The rows are grouped in 4 different ways at once. Each group adds its own fixed numbers to the row, and there is some noise. The rows also spread widely along 11 directions, which tell nothing about the answers.
Known rows, each followed by its group in each grouping:
-.02  .09  .00  .09  -.27  .15  .17  .08  .12  .14  .07  -.05  -.08  .15  .37  -.08  .00  -.26  .09  .03  -.14  -.11  .04  -.20  .01  -.01  -.21  -.22  .11  .24  .30  -.03 -> (2) N mumet lon
-.31  .16  -.08  .37  .03  .29  -.03  -.18  .05  .20  -.06  .12  .15  .07  .04  .33  -.13  .24  .05  -.11  .04  .09  -.14  .16  .03  -.03  -.02  .33  .20  .02  .04  .14 -> (4) E Dos Zaruf
.19  -.06  .22  .06  .07  -.28  -.02  .03  -.03  .09  .00  .39  .22  .07  .17  .54  .02  .32  -.21  -.05  .16  -.13  -.24  -.01  -.26  -.10  .11  .06  -.03  .06  -.08  -.19 -> (0) N Dos lon
.03  .24  .14  -.03  -.11  -.11  -.46  .07  -.07  .16  -.09  -.31  .00  -.14  -.05  .15  -.06  .12  -.07  -.09  .02  -.13  -.33  .36  .17  .25  .38  .04  .12  .01  .13  .05 -> (3) V Vek febib
-.08  -.09  .07  -.07  -.30  .20  .07  .25  .11  .23  -.26  -.28  .18  .15  -.03  -.09  .02  .08  .05  .13  .33  .00  .05  -.02  -.05  -.06  .34  .19  -.22  .11  -.07  .36 -> (4) L mumet Zaruf
.04  -.10  .07  -.15  -.28  .22  .19  .28  -.27  .25  -.07  .04  .12  .09  .27  -.04  .14  -.29  .05  .04  .02  .12  .36  -.28  -.34  -.05  .04  -.23  .01  .09  .27  -.04 -> (2) E Vek febib
.21  -.10  -.11  .10  -.14  -.03  -.19  .03  -.13  .21  .17  .13  -.18  .07  .05  .34  -.33  .17  -.04  .02  -.02  -.51  .16  .05  -.05  .07  .28  -.36  .06  -.01  .13  .15 -> (1) L Dos febib
-.31  .28  -.24  .15  -.30  .32  .30  -.03  .34  -.09  -.10  -.49  -.13  .17  -.05  -.29  -.22  -.08  .02  -.08  -.03  -.01  -.05  .03  .51  .27  .02  .17  -.07  .05  .10  .36 -> (3) Q mumet lon
.01  -.09  -.05  -.25  -.06  .09  .62  -.02  .17  -.25  -.18  -.11  .10  .20  .06  -.13  -.16  -.34  .12  .05  -.28  .10  -.10  -.36  .08  .32  .00  .21  -.24  -.11  .08  .05 -> (0) Q Dos lon
.07  .02  .33  -.26  -.28  .04  .02  .30  .10  .09  -.09  -.34  .10  .03  .20  -.08  .32  -.37  .19  .17  -.12  .15  -.13  -.18  -.05  .18  .02  -.10  .06  .13  .33  -.06 -> (1) S Dos lon
.03  .03  -.14  .02  -.10  .32  .15  -.06  -.07  .25  .10  -.02  -.11  .14  .00  .29  -.30  -.23  .25  .00  -.35  -.01  .41  -.32  .00  .18  -.15  -.10  .09  -.23  .32  .10 -> (2) S Dos Zaruf
.00  .32  -.05  -.02  -.11  -.10  -.21  -.14  -.27  .04  -.30  -.03  .21  -.16  .09  -.15  -.28  -.08  -.25  -.27  -.26  -.07  -.30  .16  .21  .44  -.03  .22  .26  -.02  .11  -.13 -> (0) V Vek Zaruf
-.06  .07  -.04  .20  -.49  .07  .05  .26  .02  .25  .06  .12  .11  .25  .34  .03  .03  .15  -.22  -.09  .48  -.19  .33  -.14  -.06  -.23  -.21  -.24  -.11  .34  -.03  .14 -> (1) E mumet Zaruf
-.01  .32  -.22  .17  -.22  -.29  -.36  .04  -.07  .01  .26  -.11  -.27  .02  .04  .00  -.31  .09  -.11  -.29  -.08  -.40  -.06  .35  .43  .28  .10  -.31  .12  -.06  .10  .06 -> (0) N Dos Zaruf
-.35  .45  -.35  .24  -.25  -.17  -.04  .18  -.04  -.11  .44  -.19  -.25  .19  .15  -.11  -.02  .02  -.06  -.54  .24  .02  .28  .27  .38  .19  -.25  -.38  -.04  -.03  .09  .00 -> (1) Q Dos lon
.07  -.12  .12  .07  -.16  .24  .09  .15  -.11  .49  -.02  .26  .18  .13  .12  .46  .01  .03  .11  .08  .11  .12  .31  -.31  -.33  -.17  -.14  -.03  .07  -.07  .17  .05 -> (3) V Dos Zaruf
-.39  .46  -.33  .22  -.11  -.18  .04  .03  .02  -.12  .30  -.16  -.08  .24  .14  .01  -.24  .08  -.05  -.58  .32  -.03  .08  .26  .42  .08  -.33  -.02  -.34  -.02  -.10  .03 -> (0) V Vek febib
-.01  -.16  -.19  .22  -.54  -.01  .01  .01  .12  .09  -.09  .01  .13  .19  .40  -.26  -.34  -.02  -.16  .08  .26  -.65  -.20  .04  .05  -.07  -.09  -.13  -.17  .45  -.10  .28 -> (4) S mumet febib
-.13  -.17  -.16  .04  -.01  .14  .41  -.13  .07  -.02  -.36  .15  .28  .06  .36  -.31  -.11  -.22  .08  .14  -.26  -.10  -.65  .08  -.17  .00  .25  .43  .17  .20  .06  .03 -> (0) N mumet lon
.03  .18  -.21  .04  -.19  -.19  -.21  -.05  -.25  .03  .01  -.03  .06  .02  .22  -.11  -.27  -.06  -.21  -.24  -.06  -.25  -.18  .20  .06  .28  .04  -.10  .07  .09  .05  -.06 -> (2) S mumet febib
-.04  -.21  -.23  .02  -.33  .27  .22  .03  -.08  .27  -.40  .07  .27  .08  .12  -.27  -.38  -.17  .05  .09  -.02  -.17  -.05  -.02  -.06  -.02  .17  .26  .09  .02  .02  .30 -> (0) V Dos Zaruf
.20  -.03  -.06  .05  .03  .00  -.07  -.06  -.12  .26  .09  .20  -.03  .12  .13  .42  -.25  .08  .08  .01  -.13  -.30  -.02  -.09  -.15  .04  .06  -.05  .06  -.05  .08  .04 -> (1) V mumet Zaruf
.11  .12  .09  .04  .05  -.28  -.43  .01  -.35  .32  .08  .22  .22  .04  .13  .52  -.03  .23  -.13  -.23  .24  -.05  -.07  .08  -.27  .02  -.07  .04  -.01  -.06  -.09  -.18 -> (4) E mumet febib
-.22  .19  -.12  -.18  -.34  .18  .25  .33  .02  .03  .13  -.47  -.15  .19  .11  -.29  .09  -.55  .36  -.10  -.07  .36  .37  -.16  .17  .20  -.17  -.21  -.16  -.13  .31  .09 -> (2) E Dos Zaruf
.15  -.06  -.07  .03  .04  .16  .24  -.10  .07  -.01  .02  .10  -.15  .14  -.02  .26  -.36  -.05  .07  .08  -.39  -.29  .03  -.21  .09  .21  .15  -.07  .03  -.13  .21  .12 -> (0) N Dos febib
-.04  -.05  .11  .01  -.44  .33  -.17  .10  -.07  .56  -.16  -.15  .15  -.02  .29  -.06  -.05  -.38  .24  .20  -.06  -.02  .04  -.09  -.11  -.09  -.13  -.04  .29  .19  .38  .09 -> (2) E Dos febib
-.13  .05  .14  .08  -.14  -.27  .06  .21  .11  .00  .25  .04  .13  .15  .29  .32  .22  .13  .02  -.14  .40  .16  -.16  .02  -.16  -.14  -.20  -.08  -.30  .17  -.02  -.16 -> (3) L Dos lon
.00  .08  -.04  .09  -.13  -.13  -.26  .08  .00  -.05  .27  -.16  -.30  .02  .17  .00  .01  -.03  .15  .00  -.22  -.36  -.21  .29  .15  .23  .29  -.41  .10  .08  .25  .08 -> (4) Q Vek Zaruf
-.17  .11  -.14  -.09  -.03  .11  .00  .02  -.23  .27  .03  -.22  .05  .08  .03  .21  -.16  -.17  .31  -.19  -.04  .18  .16  .05  -.03  .08  .06  .18  -.08  -.23  .11  .03 -> (2) E Vek Zaruf
-.29  -.01  -.26  .09  .16  -.26  .24  .06  .03  -.29  .24  .04  .05  .16  .22  .08  .07  .15  .11  -.22  .19  .07  -.47  .43  -.12  -.03  .34  .11  -.22  .04  -.13  -.04 -> (1) L Dos lon
-.07  -.12  -.13  -.02  -.33  .20  -.01  .23  -.28  .21  -.26  -.04  .15  -.07  .20  -.41  .04  -.30  .03  .04  -.09  .00  -.02  .08  -.21  .13  .26  -.04  .34  .01  .25  .09 -> (4) E Dos lon

New rows, each followed by its group in each grouping:
-.16  .17  .22  -.10  -.18  .32  .28  .15  .08  .18  -.31  -.14  .40  .14  .13  -.03  .25  -.10  -.07  -.02  .13  .51  .09  -.26  -.13  .02  -.16  .33  -.03  .14  .11  .00 -> (2) S mumet Zaruf
.11  .16  -.10  -.09  -.36  -.15  -.29  -.19  .17  .06  -.13  -.56  -.11  .00  -.05  -.11  -.58  -.15  .00  .02  -.15  -.54  -.46  .16  .56  .50  .12  .14  -.14  .06  .00  .26 -> (3) Q mumet febib
-.01  -.12  .09  .06  -.13  .19  .22  .00  .19  -.08  -.18  .00  .05  .04  .20  -.12  .07  -.14  .05  .22  -.27  -.09  -.35  -.05  -.06  .19  .17  .01  .21  .19  .25  .08 -> (4) Q Dos lon
.01  -.06  .11  .05  -.26  .25  .27  -.01  .21  .27  -.08  .06  .09  .20  .40  -.01  -.10  -.33  .18  .19  -.16  -.16  -.06  -.41  -.01  -.10  -.39  .00  .00  .27  .25  .02 -> (0) N mumet febib
-.06  .02  .00  .07  -.21  -.05  .19  .18  .36  -.15  .18  -.21  -.13  .29  .03  .16  .00  .24  .02  .03  .27  -.19  -.05  .11  .21  .00  .27  -.14  -.34  .17  -.10  .31 -> (1) Q Dos Zaruf
.10  -.02  -.06  -.16  -.18  -.24  -.16  .02  -.01  .18  -.14  -.28  .15  .08  .17  -.01  -.27  -.21  .14  -.02  .12  -.22  -.43  .18  -.02  .06  .13  .22  -.20  .07  -.09  .05 -> (2) V mumet lon
.12  .02  .23  -.04  -.09  .31  -.12  -.10  -.05  .41  -.33  .00  .20  -.09  .07  .20  -.09  -.02  .03  .21  -.28  -.04  -.16  -.16  -.12  .16  .14  .26  .36  .10  .27  .05 -> (1) L mumet Zaruf
.07  .17  .23  .24  -.30  .00  -.09  -.15  .19  .11  .02  .01  .05  .01  .35  .31  -.18  .06  -.15  .00  .00  -.36  -.14  -.16  .12  .03  -.39  -.12  .04  .44  .19  -.14 -> (2) L Vek lon
-.09  .08  .01  -.05  -.03  .02  .24  .37  .11  -.02  .14  -.16  -.06  .26  .08  .09  .30  .10  .07  -.07  .26  .15  .12  .05  -.10  -.08  .34  -.10  -.20  .02  .03  .10 -> (1) N mumet lon
.12  -.09  .14  -.06  -.32  .11  .14  .04  -.07  .00  -.57  .06  .39  -.14  .10  -.18  -.06  .00  -.40  .13  -.02  -.03  -.36  -.08  -.13  .26  .28  .28  .20  .19  .05  .02 -> (3) E Dos lon
-.16  .18  -.03  -.15  -.18  -.07  -.08  .16  .02  -.01  -.12  -.59  -.03  .05  -.04  -.17  -.07  -.18  .16  -.18  .07  -.01  -.15  .20  .28  .30  .24  .17  -.21  -.09  -.01  .14 -> (4) N Vek lon
.03  -.13  -.13  -.07  -.31  .12  -.11  .09  -.19  .23  -.02  -.11  -.04  -.04  .33  -.32  -.08  -.52  .26  .16  -.38  -.17  -.14  .09  -.12  .16  .16  -.28  .33  .09  .45  .03 -> (2) S Dos febib
-.02  .28  .09  .21  -.35  -.01  -.30  -.07  .24  .11  -.03  -.29  -.07  -.01  .07  .07  -.23  .10  -.16  -.05  .04  -.30  -.25  .23  .41  .20  .00  -.05  .17  .26  .14  .13 -> (2) Q Dos lon
.27  -.18  .16  -.15  -.38  .01  .08  .00  -.13  .15  -.37  .11  .22  -.11  .28  -.16  -.14  -.31  -.13  .21  -.31  -.20  -.29  -.26  -.12  .31  .00  .01  .19  .16  .19  -.08 -> (3) N Dos Zaruf
.03  -.05  -.16  -.08  -.29  -.23  .14  .25  .19  -.06  .44  -.26  -.28  .35  .28  -.04  -.03  -.24  .29  .02  .10  -.26  .06  .00  .09  -.02  .01  -.48  -.44  .12  .05  .14 -> (2) Q mumet Zaruf
-.44  .12  -.33  .41  -.05  .53  .32  -.13  -.05  .32  -.03  .16  .11  .18  .18  .13  -.22  .08  .13  -.21  .10  .14  .25  .08  -.06  -.24  -.13  .25  .14  .06  .11  .20 -> (2) V Vek Zaruf
-.09  .21  -.17  -.02  -.31  -.28  -.34  .29  -.16  .21  .16  -.32  .00  .17  .13  -.12  -.09  -.07  .05  -.32  .43  -.10  .07  .26  .11  .05  -.05  -.17  -.27  -.02  -.11  .12 -> (4) V mumet febib
-.22  .06  -.03  .06  -.23  .20  .09  .20  .09  .10  -.21  -.13  .15  .10  -.02  -.21  .03  .14  -.14  -.03  .24  .09  -.05  .25  .11  .00  .40  .14  .07  .10  .02  .29 -> (0) Q Dos febib
.02  -.29  -.21  -.01  -.13  .33  .08  -.18  -.19  .35  -.28  .05  .13  -.02  .14  -.10  -.39  -.29  .22  .22  -.38  -.21  -.23  .07  -.17  .11  .34  .20  .33  -.01  .24  .21 -> (2) Q Dos febib
-.30  .09  .10  .21  -.21  -.06  -.12  .29  .03  .19  .06  .02  .27  .15  .22  .14  .32  .27  -.03  -.15  .59  .23  -.08  .26  -.16  -.27  .03  .06  -.09  .21  -.11  .07 -> (4) E Dos Zaruf
.18  -.19  .27  .01  -.05  .16  -.11  .07  .06  .35  .03  .13  .01  .01  .16  .38  .13  .02  .21  .34  -.23  -.07  -.15  -.01  -.27  -.08  .33  -.15  .32  .12  .34  .05 -> (2) Q Dos Zaruf
-.19  .15  .04  -.13  -.32  -.04  .15  .23  -.06  .10  -.05  -.18  .26  .15  .24  -.07  .12  -.23  .08  -.22  .27  .34  .08  -.14  .01  .08  -.33  .12  -.23  .06  -.02  -.05 -> (1) E Dos Zaruf
-.01  .18  -.07  .14  -.34  .31  -.06  .07  -.11  .30  -.24  .04  .01  .00  .13  -.28  -.18  -.06  -.25  -.02  -.15  -.21  .18  -.05  .15  .15  .07  -.11  .42  .13  .30  .15 -> (0) N mumet febib
.10  .14  .00  -.28  -.12  -.31  -.08  .13  -.11  .04  .25  -.26  -.09  .13  .23  .05  .03  -.39  .25  -.16  -.15  .00  -.05  -.13  .05  .32  -.22  -.20  -.15  -.09  .16  -.20 -> (1) Q mumet lon
-.15  -.11  -.20  .10  -.21  -.14  .26  .00  .15  .00  .01  .04  .20  .25  .19  .04  -.29  .09  .02  -.12  .35  -.22  -.21  .11  .05  -.15  -.04  .21  -.35  .10  -.25  .17 -> (0) Q Dos lon
.17  -.03  .13  -.16  -.44  .29  -.19  .18  -.16  .39  -.23  -.22  -.03  -.14  .13  -.28  .00  -.42  .11  .22  -.40  -.15  .12  -.14  .02  .32  .17  -.26  .55  .05  .53  .09 -> (1) Q Dos lon
-.05  .10  -.04  -.09  -.08  -.10  -.04  -.06  .02  .03  -.15  -.30  .07  -.03  .09  -.04  -.18  -.23  .15  -.06  -.16  -.01  -.47  .23  .11  .27  .20  .25  .04  -.01  .09  -.03 -> (2) N Dos lon
.19  -.05  -.07  -.09  .14  -.21  .33  -.16  .09  -.41  .19  .04  -.15  .15  .13  .33  -.26  -.04  .03  .01  -.37  -.33  -.26  -.13  .00  .33  .19  -.15  -.33  .00  .05  -.07 -> (2) S Vek Zaruf
-.08  -.12  -.02  -.04  .01  -.19  -.14  -.10  .04  .02  -.12  -.27  .13  .00  .06  .15  -.24  .05  .22  .00  .08  -.28  -.60  .37  -.02  .08  .43  .35  -.24  .03  -.15  .13 -> (4) L Vek lon
-.32  .21  -.16  .36  .01  .28  .39  -.03  .21  -.01  .16  .09  -.05  .26  .10  .31  -.05  .22  .01  -.24  .13  .08  .18  -.03  .11  -.07  -.15  .07  -.02  .03  .05  .10 -> (1) N Dos lon
-.08  .36  .20  -.10  .09  -.31  .35  -.06  .33  -.45  .17  -.19  -.01  .23  .16  .27  .03  -.05  .01  -.27  -.09  .14  -.29  -.21  .36  .32  -.39  .11  -.52  .06  -.05  -.26 -> (0) N Vek Zaruf
-.07  -.01  -.01  -.33  -.03  -.02  -.03  .16  .03  .13  .16  -.52  -.13  .13  .03  .05  -.08  -.47  .61  .04  -.24  -.01  -.08  .01  .11  .16  .17  .00  -.27  -.24  .24  .10 -> (0) S Vek febib
.05  -.03  -.08  -.08  -.05  -.02  .08  .11  .03  .15  .31  -.10  -.18  .24  .14  .31  -.16  -.26  .40  -.02  -.06  -.12  .12  -.14  -.02  .05  -.12  -.23  -.21  -.14  .16  .05 -> (1) V Dos febib
-.13  .32  .09  -.05  -.03  .17  -.10  -.16  .09  .19  .00  -.29  -.02  -.01  .02  .15  -.23  -.34  .29  -.09  -.40  .17  -.09  -.16  .31  .34  -.38  .19  .14  -.14  .36  -.07 -> (0) L Dos febib
-.01  -.11  .11  .02  -.14  .41  .44  .28  .35  .06  -.08  -.12  -.04  .24  .16  -.03  .25  -.11  .17  .32  .01  .07  .05  -.18  -.19  -.19  .30  -.09  -.03  .24  .27  .24 -> (2) V mumet lon
-.04  -.19  -.12  .08  -.15  .12  .28  .05  -.10  .08  -.12  .23  .16  .11  .36  -.13  -.03  -.15  -.02  .06  -.05  -.05  -.16  .03  -.26  -.06  .15  -.03  .12  .22  .13  .01 -> (2) N Dos febib
.05  -.01  .01  -.42  -.33  -.14  .30  .20  .06  -.21  -.26  -.38  .17  .10  .08  -.39  -.09  -.49  .08  .01  -.09  .10  -.18  -.21  .18  .38  .02  .15  -.36  -.05  .01  .04 -> (0) E Dos Zaruf
.01  .09  .04  -.06  -.32  .00  .26  .34  -.02  -.21  .12  -.11  -.15  .11  .27  -.23  .21  -.17  -.13  -.08  .01  -.02  .28  -.17  -.04  .13  .06  -.52  -.11  .22  .28  -.07 -> (2) L Vek lon
-.16  .05  -.11  .29  .12  -.08  -.18  -.14  -.04  .39  .13  .31  .21  .14  .29  .43  -.17  .22  .12  -.13  .18  -.14  -.38  .28  -.19  -.32  -.10  .26  .07  .11  -.04  -.03 -> (0) V mumet febib
-.10  .01  -.04  -.40  -.21  .04  .45  .16  .13  -.19  -.16  -.51  .02  .16  .05  -.37  -.06  -.52  .28  -.02  -.16  .12  -.06  -.19  .23  .32  .07  .16  -.38  -.10  .10  .11 -> (0) Q Vek lon
-.06  -.07  -.01  .17  .06  .00  -.18  -.21  .09  .12  -.14  .13  .21  -.05  .09  .23  -.22  .22  .05  .12  -.16  -.26  -.69  .40  -.03  .00  .40  .37  .24  .09  .03  .11 -> (0) S Dos Zaruf
-.08  -.09  -.12  .09  -.12  .18  .36  -.06  -.18  .22  .00  .26  .22  .20  .33  .24  -.14  -.11  .05  -.17  .09  .06  .29  -.30  -.27  -.12  -.34  .06  -.09  .05  .06  -.08 -> (2) Q Vek lon
